The rows of a group lie close to one hidden flat surface of 12 dimensions, which may be shifted away from zero. Surfaces can cross.
Some rows, each with its group after it:
[ 22.6  38.8  -0.9  22.2 -23.7   6.1  24.5   0.4  32.4  -1.8 -30.7  31.8
  33.7  -9.1  16.3  12.4  12.5] | (0)
[ -3.5  10.7   3.2  14.7  29.1   2.7  10.5 -12.0  -0.7  -1.4  -6.7  21.6
  24.9  -5.1   9.0  -9.8  -1.0] | (1)
[ 17.2   5.1 -14.9  -2.3  23.0 -28.1  -6.9  -9.8 -32.0 -10.2  -5.6   9.1
   1.0  14.0  16.9 -23.7  10.9] | (0)
[  7.2  19.4  18.0  -9.2  -5.9   1.5   4.1   3.8 -24.7 -24.5   6.9  20.7
   9.1  24.6  18.0 -38.7 -18.8] | (3)
[ 16.1   7.6  19.4  22.0 -19.4  27.0   2.5  12.5 -18.8   8.5  -7.4   1.4
  21.9  12.1  17.5 -12.3 -38.0] | (1)
[ 23.1  -5.9   6.1 -22.7  -4.8 -12.5  -3.7  -5.5  13.6  -0.3 -13.2   7.8
  -0.8 -10.0 -10.1  -2.0  26.5] | (4)
[ 24.4  -2.8  -7.4  23.6 -31.1  -2.1   2.0  14.8 -23.4 -44.9 -23.5  42.6
  -5.5  -5.6  16.6  12.5 -15.6] | (0)
[ -3.6  21.8  -3.2  16.3  33.7  -0.4  -9.7  10.3   9.0 -40.2  -2.9  -7.6
 -16.5   7.7  14.1  -4.6  20.2] | (0)
[-12.7  21.0  -9.7   9.9   2.7  -6.9  -6.4 -23.4 -14.3 -10.4  -1.4 -18.8
  15.6 -19.8 -19.6   5.6  16.0] | (2)
[-20.5  28.6  -5.9   3.0   1.1   2.2  19.8 -11.7  15.0   5.8 -19.6   9.2
   1.0 -10.6 -20.9  11.7  19.9] | (0)
[-28.7   5.9 -12.6 -11.1   7.8 -31.7  14.4  -1.1 -17.2   8.5  23.0   6.6
  -9.9   5.3  -5.4  -6.9   2.6] | (4)
[  0.5   5.6  12.5  -9.6   0.5   3.2  -8.7  22.7 -19.1 -14.3  16.1  16.3
 -15.1  16.3   0.7  -3.3  -0.5] | (4)
[-18.5  14.1  -1.5 -11.0  -7.1 -27.6   5.0 -18.6  18.4 -12.3  14.4 -16.0
  12.9 -26.9 -27.4  10.5  21.0] | (2)
[ 28.7  -4.8   3.2   4.6  11.8 -16.4  20.5  13.1   0.4 -16.5  -2.9 -23.4
   6.1  -2.0  11.1 -12.9  -8.8] | (2)
[-16.4  -3.2 -29.2  19.9   6.7  14.1  21.7   9.0  -9.9  15.4  12.5 -13.9
  -1.4   8.8  13.0  22.9 -19.0] | (3)
[ -5.9   7.3 -16.5  34.6  25.7  -6.5 -12.6 -16.4   2.8  -3.3  -3.7 -12.8
  -4.2  31.9  -6.6   4.8   3.8] | (4)
[  8.2  16.6  -0.8   9.2 -14.3  39.6  17.1  20.9   5.5 -13.2  -1.9  18.9
   0.0   7.9   7.0   9.7  -2.8] | (3)
[  1.3  -3.7  -8.2 -25.1   4.2 -24.8  -5.5 -10.2 -28.7  30.9  14.9  -5.1
   4.0  11.9 -15.6   8.0  13.2] | (2)
[ -8.2  18.0  -6.6 -14.4 -18.7  15.5  -6.3 -27.1 -23.9  14.0 -28.6   9.2
   3.9  11.6  -8.1  -2.5  -2.2] | (0)
[-10.6   3.2   9.6 -15.6 -10.5  25.1  -9.2   0.4  -7.1  -8.4  20.8  39.5
   6.2  23.6   5.9  -0.7  -9.1] | (2)
[-18.0   7.9 -17.2 -13.3  11.0  -7.1  23.4 -49.1  16.9 -29.2 -41.5 -11.5
  -3.0 -13.6 -28.6   0.8  12.0] | (1)
[ 15.8  23.3 -22.7  30.3  -4.4  -9.5  -9.3 -13.6 -11.4  -3.0 -16.8  -1.7
  15.8  -4.2   8.3   4.9  19.3] | (4)
[ 11.9   4.3  -7.2 -13.7  20.4 -41.7  21.3   6.8  10.0   0.9   0.4  -2.1
 -17.6 -19.6  -6.4 -21.3  41.5] | (2)
[ 19.3  -5.3 -10.9  12.4  51.1  -6.8  12.1   3.1  12.9  -7.7 -23.9  -4.7
  -9.1   4.0  23.3  -9.6  15.2] | (1)
[ 16.5  12.7  -2.9 -11.7  20.7 -40.2  -4.6 -10.1   2.8   8.5 -19.6 -15.7
   6.8 -13.7  -8.7   4.9  38.3] | (1)
[ 35.0  20.4   3.1   6.9 -26.3  14.0  17.0  32.3   1.3 -46.6   2.7  -1.5
  -0.2   4.7 -10.4  26.2   8.7] | (0)
[  5.4  15.2  19.5  22.3  -4.9   1.4 -14.2  17.8  -6.5 -42.2  25.3  16.0
   0.4  28.7   4.1 -13.2 -12.3] | (3)
[ 15.8  -0.4   2.3 -14.6  44.1  -1.2  -2.3  -8.1 -19.7 -19.5   4.0  -1.6
  13.8  14.7   2.4  -8.3   9.5] | (1)
[ 21.6  16.8  21.1  -2.4 -10.0  37.3  20.2  23.1 -27.0   6.8  -2.9  21.6
  18.6 -10.3 -13.1   9.6   1.9] | (1)
[ 21.7  -5.5  32.9  -6.9 -24.5  16.4 -23.7  30.3   5.1  -2.8   9.3   6.6
  12.7   0.2  11.4  16.1 -13.4] | (4)
[-18.2  -0.3   0.5  45.2  28.1 -20.8   0.4  23.8  -6.5  16.0  14.4  -1.0
 -21.0  34.9   2.6   9.6 -19.0] | (4)
[  4.0   2.3  -1.8   4.5  -2.0  43.5 -25.4  -8.9  -7.6 -34.9 -25.4   7.0
 -10.5  -5.9   2.7   2.7   6.6] | (4)
[-21.6  -8.8   9.8  -0.4 -11.4  18.5  -7.7   9.1  10.6  -9.3   1.3  30.8
 -10.5 -28.8   4.3   1.7  -3.5] | (0)
[ -1.9  -1.5   2.6  -0.5  23.5   2.0 -13.8  21.9   2.3 -11.0  31.1 -19.5
  -0.3  32.5  38.9  -4.7 -20.2] | (3)
[  2.7   8.6   2.9   7.8  13.0   1.6  -5.0 -20.3  13.9   6.2 -19.9  16.4
  -2.2  22.2 -22.0  -0.3  16.9] | (4)
[  8.6 -19.8   2.6  -6.6 -10.0  -2.2 -10.6   2.1  -5.8 -18.7   2.5  -6.2
  -3.6   3.2   0.3   6.6 -15.2] | (1)
[ -7.7   7.5  -4.1  -9.8  16.8   8.9 -17.6   3.5  30.3 -13.1  18.9  -2.7
 -27.5  12.0   1.8 -17.0  35.9] | (2)
[-10.0   6.4 -12.2 -23.2   9.5 -25.2  -2.2 -13.9 -20.1 -23.5  24.5  -7.2
 -11.3  34.3  -7.9 -14.3   4.5] | (4)
[ 19.7  -7.8  -4.1 -15.0 -23.5   0.4   2.4   7.6   3.2  14.9 -18.1  35.2
  -7.5 -18.0  -9.0  20.7  24.7] | (3)
[-20.6  17.3   5.3  19.4   0.5  22.6 -23.2   9.8   0.3   4.0  29.4  -7.9
  -1.0  16.4  -8.2  15.4   3.9] | (0)
[-22.7  -7.1  -3.1  36.4  -2.0 -24.9  -2.1   9.4 -13.8  38.0 -17.2  18.9
 -12.4 -28.1   1.8   8.8  -7.5] | (1)
[-17.9  -4.9 -17.3   3.0  19.7 -12.9 -14.6 -15.2 -20.0  -5.7  26.6   7.0
  -7.0  28.1 -10.2   2.6   4.2] | (4)
[-23.1  12.5 -16.5 -10.6  -2.1   6.8   1.8  -8.5   2.7  -0.2  10.8  -6.4
 -27.3  17.0 -29.7   8.6  23.4] | (2)
[-12.7 -23.7 -12.8  -0.7  -6.9  41.6 -34.5 -14.8  -2.6 -13.5  16.7  -8.8
  -5.0   3.0  -4.0  18.1  -7.7] | (3)
[-11.4   3.9 -16.2  19.2  -8.5  -7.8  -6.4 -19.0 -10.6 -14.3 -11.3  30.8
   7.2   4.1   5.3  12.5  -8.1] | (0)
[-21.7  14.9   9.8  14.7 -30.8   9.0  16.3  -6.3 -20.5   2.1 -10.7 -17.6
   0.8  -8.3 -32.6   3.1 -27.2] | (1)
[-16.2 -18.6 -15.4  50.7  -6.9  -2.3  -7.0  -0.4  -2.9  -4.8 -22.8  35.4
 -18.2 -40.5   8.9   2.4  -6.7] | (3)
[-22.3 -25.5  -2.9  14.2  11.3  -0.3 -29.5  -5.5  -6.8 -15.3 -26.9 -12.9
 -36.1 -22.1  17.2 -23.6 -18.0] | (3)
[ -2.0  -5.6  -9.9  -7.8   7.4 -45.1  16.1   4.1   1.4   7.0  35.7 -19.7
  -2.6  16.4 -14.7   3.7   6.5] | (4)
[ -2.0 -22.5 -19.8 -33.7  16.3  -9.7   9.8 -28.1  18.2  15.7   6.6 -11.0
  14.0  -4.9  29.8 -21.1  -4.5] | (3)
[ 29.6 -26.9 -15.3  14.5 -22.3  -9.7  -1.5  -5.2 -30.4 -45.7  17.3   1.0
  -5.6 -16.9  -8.6 -23.3  -5.5] | (3)
[ 28.9  -3.2   3.7  -1.5  16.8 -10.1  23.6  10.5  16.3  14.3   0.8  -8.6
  12.4 -19.1   9.5 -16.5  14.9] | (2)
[  8.3  20.5  31.9 -13.6 -16.6   7.8  -2.2  17.7  21.1  -3.5  -3.1   7.7
   4.4  14.1   6.9  -9.1  -2.8] | (0)
[ 20.7 -26.9   6.5 -21.2  -1.3  19.4  -3.5  22.7  27.3 -27.9  -1.1   4.1
 -11.7 -12.5  43.0  -9.5  -9.7] | (3)
[ 13.2  18.9   2.5  15.0  -0.8   3.3   6.7  13.1   6.5 -12.2  11.7  25.1
  16.8  -0.3  10.4   0.9   9.0] | (0)
[ 12.6 -15.3  20.2   5.1  28.3  -0.9 -15.0  15.8  47.0  11.2  10.1  -3.8
  -0.9  -1.8  -2.5   7.8  20.9] | (4)
[-20.7  25.4  26.8  -5.8   6.2  -1.0  15.4 -11.9  -6.7 -18.6  -7.8  -5.9
  11.2   3.0 -18.2 -20.3 -14.0] | (1)
[  3.3  14.4   4.0 -10.0 -27.7 -15.9   9.8   0.0 -15.2  26.6 -27.1 -23.1
   1.6  -2.3 -11.8   9.4  -8.7] | (4)
[ 33.7 -28.4 -30.2  41.7 -16.5 -12.2   1.1  22.8  -7.0  12.1  -4.4 -24.7
 -17.4 -32.3  10.5   9.9   7.1] | (0)
[ 25.3 -36.3  10.1 -36.5   2.0  21.6   2.0  -3.8  -0.4  24.1   2.6  -0.2
   9.2  18.9  17.7 -16.2 -23.3] | (2)
[  4.7 -13.6   6.2  20.9   3.7   3.0  -3.0   7.2  31.1 -14.2  -4.4 -11.5
 -13.7 -38.0   9.5 -25.9   6.8] | (3)
[ 36.6  -4.7  -6.0  -0.5 -25.0 -17.2  18.6   6.6 -31.3  16.0 -10.9   4.2
   1.9  -0.4   0.2 -14.4  -5.2] | (0)
[-12.7   9.2   0.7  16.1  20.3  44.5  36.6   5.9  29.9  -2.5 -29.6  11.2
 -15.4   6.9  -1.1   5.3  -6.4] | (1)
[ -2.6   2.6 -19.3  14.4   2.1  26.9  28.0  -4.7  23.1  -7.0  -8.2   6.9
   4.2  -5.5  22.4  -5.7  -8.9] | (3)
[  3.9 -23.8 -23.0  14.1  -9.1 -25.5  -3.3 -35.2 -10.0  -4.2   3.2   5.6
  32.9 -26.2  -1.8  10.1 -11.9] | (1)
[ 44.3 -18.7 -22.1   5.6   6.7  39.3  19.0  19.5 -16.1  22.6  31.6 -17.7
   0.9   2.2 -12.0  -1.6  23.2] | (2)
[-16.9 -17.3  12.6 -17.3 -33.8  17.5   9.3 -17.7  29.3  10.5 -17.4  28.7
  11.0  -7.9   2.6   6.0 -31.3] | (1)
[ -4.7   7.4   6.3  -6.0  -9.4  23.9 -41.8  -4.6 -18.3   6.6 -40.9 -19.3
 -18.6 -11.1   0.2   4.0   8.0] | (2)
[  3.0  15.2  -1.7  36.5   8.8   1.9   4.8   8.1  13.8 -10.5  10.6  -1.4
  21.0 -14.2  11.0   3.0   3.9] | (2)
[-18.1  20.2  18.2 -11.8 -20.5  -5.7  -0.2  20.3  31.8  35.0   5.6   5.9
  -3.3   0.2 -13.5  28.1  14.8] | (2)

New rows. What belongs after each?
[ -4.3  14.6  -5.4  -3.9   5.1  -8.3 -17.7  -4.8  -6.2 -10.4  27.8  18.9
  18.0   2.0  14.5  -4.1  16.2] | (4)
[-13.5 -12.1  -9.7  -7.7 -10.3  -3.0   0.4 -17.1  20.4  -8.8 -17.8  34.2
   3.4 -38.4   7.6  14.1   8.0] | (0)
[-14.0  -4.9  14.6 -12.7  -3.5  20.1 -21.9   4.9  35.5 -24.8 -16.9  -9.6
 -24.0 -10.1  16.6  -9.2  -4.8] | (0)
[-21.9 -18.2   3.7 -39.2  15.4   2.7 -13.1 -29.2 -17.8   7.3 -26.0  19.5
 -13.4  12.9  -5.7  -2.2 -12.1] | (1)
[ -3.0  -3.5  22.7   7.5  -7.7  13.0  26.5  34.7  30.5 -18.0 -11.0 -14.1
 -25.4  -0.5  -1.7   2.8 -24.2] | (4)
[-31.2  -3.3 -10.7   3.7  -1.2   8.1  12.4  -8.2  36.3  42.0  17.7   6.2
   1.1  37.1  -4.3  23.1 -16.1] | (2)
[-10.5  10.2 -15.5  23.2   4.9  35.4  13.1  16.2 -18.6 -18.7 -29.0  -4.5
 -30.0  17.4  23.8   6.5 -23.7] | (3)
[ -3.2  12.9 -13.0  24.1  -3.0   6.1   7.4   0.7 -26.2  -0.1  -0.3  -7.9
   5.0   7.5 -11.0  17.5  -8.4] | (2)
[ -4.5   6.8  -3.4   6.1  14.3   7.6 -30.1  -3.4 -32.6  -8.0 -12.7   6.8
 -12.1  19.8   4.0   8.6   2.3] | (1)
[  6.9  16.4   6.0   3.9 -12.8  25.0  15.0  -8.1  -1.6 -15.8 -13.5  14.1
   4.8 -12.2   2.0 -37.4  -0.4] | (3)
[-13.4  42.1  28.0  -4.3  -8.8 -18.2 -17.7 -10.2  22.6  -3.5 -39.8  24.8
   6.4 -10.8   5.6  -6.6  19.5] | (1)
[ 16.3 -28.6  -4.5 -21.0 -25.0  -9.7   7.8 -22.1  11.1 -39.2 -19.8   7.7
 -11.4   2.3 -13.1  -4.1 -13.4] | (4)
[-14.2  -4.7  -1.3   6.0  -4.6 -15.2  17.6   3.9  -2.1  -2.0  30.2 -16.3
   2.6   7.8  -9.8  -3.4 -22.3] | (3)
[ 16.7  -0.4  23.3 -14.8   0.8 -22.3  -3.3  20.2   6.4   6.1  11.6 -11.5
  14.5  16.0  13.8   5.9 -10.5] | (2)
[  2.8  -9.1  -2.3   4.6   5.6 -20.2  40.4  -4.4 -12.5  42.7   1.1 -35.2
  12.1 -17.0 -28.9  -2.4  -9.2] | (1)
[ -0.4  31.6  19.7  -7.7  -7.1  -1.8  14.9   4.3  21.8 -22.1  -7.2  -5.3
   7.0 -14.7 -24.9   3.4  19.2] | (1)
[-19.4  19.5  10.5 -33.3 -29.4  12.8 -19.1  -0.7 -10.6  -7.3  30.4  31.0
   1.6  -9.9 -30.3  15.0  30.6] | (2)
[-26.3  -4.3 -10.5   5.9  -9.6  29.0  -0.4 -13.2 -19.2  26.3 -25.7   1.7
 -11.7 -28.7  -4.4  -2.4  -9.5] | (3)
[  1.1  19.0 -15.9  17.1 -29.3  -7.8  18.3 -21.1   6.0  12.3 -13.3 -13.7
  15.2  23.7 -20.2  20.5 -10.4] | (0)
[-33.2  12.1  11.1  30.1   8.9  -6.9 -21.8  -3.3  -9.6  -0.2 -25.1  30.5
 -16.0   3.0  12.5 -13.1 -14.0] | (3)
[ 28.8  28.9 -32.9  17.5   8.4  -6.8  20.2 -27.6  15.7  -0.7  -5.3 -15.8
  38.7  13.7   7.6   2.6  23.1] | (0)
[  6.3  15.9  21.4  13.4  -3.7   3.0 -12.7   3.0  15.1  20.7  10.9  22.6
  38.6   7.2  22.6  -2.8 -10.7] | (1)
[ 31.7  -2.5   6.7 -19.5   1.0  16.7  39.6  14.3  -3.8  -6.2  25.7  16.0
  14.2   4.1  -3.3 -23.5   6.5] | (2)
[ -6.3   6.2  14.8  18.4  -4.2   0.7  14.7  25.7  22.3 -18.7  37.3  22.5
   6.6  18.0   4.8   2.6 -17.0] | (4)
[-20.8  -8.8  23.9 -38.6  -7.8 -12.9   3.2  -9.0  13.6  24.9   6.5   5.6
   2.7  16.1 -17.7   2.7 -16.0] | (4)
[-23.1 -16.3  -0.7 -29.3   8.6  13.2 -12.6 -29.8  11.6  -8.5  -8.9 -30.0
 -14.3  11.2   2.1 -19.5 -16.7] | (3)
[-11.0 -10.7 -25.2   3.7   4.2  12.4   8.8 -20.9  12.9  11.2 -10.5 -27.9
 -16.7  -4.7 -16.9   2.4   6.7] | (2)
[  3.8  -8.9 -13.6  20.1   3.0   7.6  -7.9  10.6  21.2  25.6 -24.3 -33.3
 -25.6 -16.7   1.4  13.2  18.0] | (2)
[  1.3 -30.6   8.0 -17.2 -21.0  12.3 -17.6   2.4   5.5  -0.9  -3.4  35.4
  -1.8 -34.5  15.9  -1.9  -5.0] | (3)
[-11.0  22.8  16.1  15.5  -2.7 -27.8  -0.7   6.6  -3.3  22.4 -13.0  -6.7
   8.3  32.5  15.0  -2.8 -27.0] | (4)
[ -3.4  10.6 -16.2  34.7  17.2 -25.1 -40.4  -6.1   1.4   7.4 -31.1  15.5
  -3.1  -2.6  37.4   6.0  14.4] | (0)
[ 33.9 -29.1   2.9 -45.7 -25.0  10.4  -9.4  -8.4 -24.1  -9.8 -28.5 -17.1
  -8.0   8.7  -3.3   2.6 -14.6] | (1)
[-34.3  -8.3 -10.0  33.6   9.1  10.3 -16.4  -3.1  -3.1  -8.1   2.4   7.0
 -11.2   3.2  17.1   4.5 -26.5] | (3)
[-22.7   0.0  -7.6  31.5  21.1  12.3 -20.5 -15.3  29.1 -11.6  22.4  14.2
  20.9   3.9  18.2   5.4  -5.7] | (4)
[  8.6  24.7   9.6  -5.3  12.7   4.9  39.0  -6.1   7.3  20.3  24.4 -20.1
  42.1  24.2 -14.8  -3.4  -5.0] | (2)
[-27.1  12.5 -35.2  18.7   9.9  -3.3  24.9 -11.5   8.6  -4.4  -7.1  -7.8
 -35.9   2.4 -23.4   2.6  23.0] | (2)
[ 16.3  -5.4   9.1  -3.6   8.9 -24.1 -21.9  -1.0 -12.9   2.5 -21.0  -8.4
  11.0 -24.3  19.5  -8.5   2.4] | (2)
[ -2.4 -10.6  17.5 -29.5 -16.9  18.7 -16.0 -10.2   9.3 -35.5  19.5  11.2
  14.7  -1.9   2.3  -7.1 -13.7] | (2)
[ 19.7 -19.0 -23.4  10.0  16.1  -3.9  -5.9  15.7   2.9 -12.9  -7.1 -12.9
 -21.8  -3.0  30.7   0.1   5.8] | (3)
[-26.0 -18.1  10.1   4.4  28.1 -14.8 -11.0  -1.2  25.3  37.8 -13.3   5.8
 -12.7 -16.5   5.9   4.7   0.2] | (4)
[-12.9  33.1   3.6 -29.4   2.7 -18.3  -0.1 -15.8 -29.2 -16.0   5.3  10.6
   1.3   2.8 -25.4 -11.6  30.4] | (2)
[-12.0  12.0  11.9  -4.3  16.5 -16.4   1.4  -3.4  28.7  18.1  16.2  -2.5
  19.1  26.7  11.2  -2.0  -6.9] | (2)
[-47.8   7.6   4.7 -12.8  25.0 -17.9 -16.4 -38.7  -9.3  -6.8  19.7  12.9
  15.9  11.8 -21.8   3.6  -4.5] | (1)
[-21.7  -1.0 -15.4  20.5  10.9  -2.9   8.3  -1.5   9.5  16.7 -34.3  33.3
 -21.2 -31.4  -6.4  25.2  20.2] | (1)
[-18.5  -6.9   5.6  -1.6   5.3  17.3 -27.4  15.2 -22.1  22.2  26.9   4.1
   9.2   4.4  26.7   7.4 -17.7] | (3)
[-11.5  -4.0   2.9  20.5  -5.3 -11.1 -11.4   2.0  -3.5 -28.6  18.4  34.0
   7.0  16.3  13.1   3.2 -21.9] | (0)
[-19.0 -20.2 -28.5   1.3   5.3  -8.1  11.5 -26.4   7.5 -11.6   5.9  28.3
   9.9  18.6  28.4   5.8 -29.8] | (3)
[  3.8  -4.9  -0.4   3.8  21.1 -10.1  17.8  -1.9   1.1   0.8  -8.3 -24.5
  -2.8   2.4  -5.6  -7.6  -5.9] | (1)
[ 29.6   0.9  14.3  -5.8 -10.5 -15.0   3.2  10.8  10.6 -41.4  -6.6  20.2
 -10.8   4.1   5.8 -28.3   6.9] | (3)
[ -1.3   7.1  -2.2  -0.9 -12.9   4.2  35.3   0.0 -10.0  -2.1   0.9  37.6
  14.0 -17.7  -7.6  -0.3  -2.4] | (2)
[-34.7 -10.9  -5.8  22.2  19.9  -0.4  -9.5 -15.9  10.7 -12.0 -17.8 -28.0
 -38.4  13.9  11.3 -32.2 -25.8] | (0)
[  1.2 -10.5  -8.7   3.3  23.2 -24.3  -4.2   2.7   4.8 -16.3  -6.4  10.3
  -7.9  14.7  49.6 -21.5 -15.4] | (3)
[ 36.1  -6.0  13.3 -21.4  18.0   3.8 -12.0  20.2   5.1  37.2   1.3  -6.6
  -4.1  -1.0  17.1 -21.3  30.9] | (2)
[ -0.3 -24.0  16.0 -36.6  30.1 -18.7  -3.7  10.8  -3.6  21.0 -21.0  -6.0
 -34.1  13.9   6.7 -12.5  -2.4] | (1)
[  6.3 -15.7  -4.2 -15.3  -4.8  -8.4 -21.1   4.1  -6.2  10.1 -18.3 -23.9
 -27.0  -8.2  -3.7   7.2   9.3] | (2)
[ 36.2  14.9  30.2 -13.2  -7.4  -3.2   3.6  14.8  23.0  -9.2  -6.2   0.7
  28.1  -5.9  15.7 -11.5   4.4] | (1)
[-26.0   7.8  -6.8  -7.0  22.4 -21.3 -12.8 -14.0 -16.0  -9.8 -31.1  20.8
 -25.0  -7.1   2.7  -5.0  12.3] | (0)
[-27.0  16.3  -9.6  16.9  -5.5  -8.1 -25.1   8.4   6.0  -8.0  16.2   3.8
 -17.3  11.6  -6.4  27.3  14.2] | (2)
[  8.7   0.6  -2.9  28.9  -1.6 -13.3   8.7   2.4  14.3 -16.1 -10.8  51.2
   5.7 -18.0  24.8 -20.8   1.8] | (3)
[ -1.3  -8.9   3.6   8.7  33.0 -12.9  -1.8  23.1  21.8   8.9  16.6  13.7
 -17.4 -12.1  -1.5   0.9  28.9] | (4)
[ -1.3  21.1   4.1   6.2  18.8  -3.9 -14.7 -17.9   2.8   3.7  -3.3  24.6
   7.4  30.9  -7.5  -5.8  19.7] | (4)
[ -6.5 -11.6   6.8 -25.2 -10.6  -5.0 -13.3   0.9  18.3   3.6  12.5 -29.2
 -11.6   1.0 -13.7   7.0   3.6] | (0)
[ 28.4  -3.0   4.7   8.8  -3.9  32.5 -28.6  24.6 -21.3 -17.8 -14.7 -15.5
 -16.1  -7.1  14.5  -1.9   6.3] | (2)
[  2.8   7.3  14.4   0.6   5.1 -10.7   9.1 -12.2  28.0 -24.7  26.1   0.4
  46.2 -18.9   7.8 -12.0  -2.9] | (2)
[  3.5 -23.4 -28.2  11.0  16.3 -35.9   5.1 -17.3 -11.7  21.1   2.5  14.2
   4.8 -23.9  17.7 -21.4   6.6] | (0)
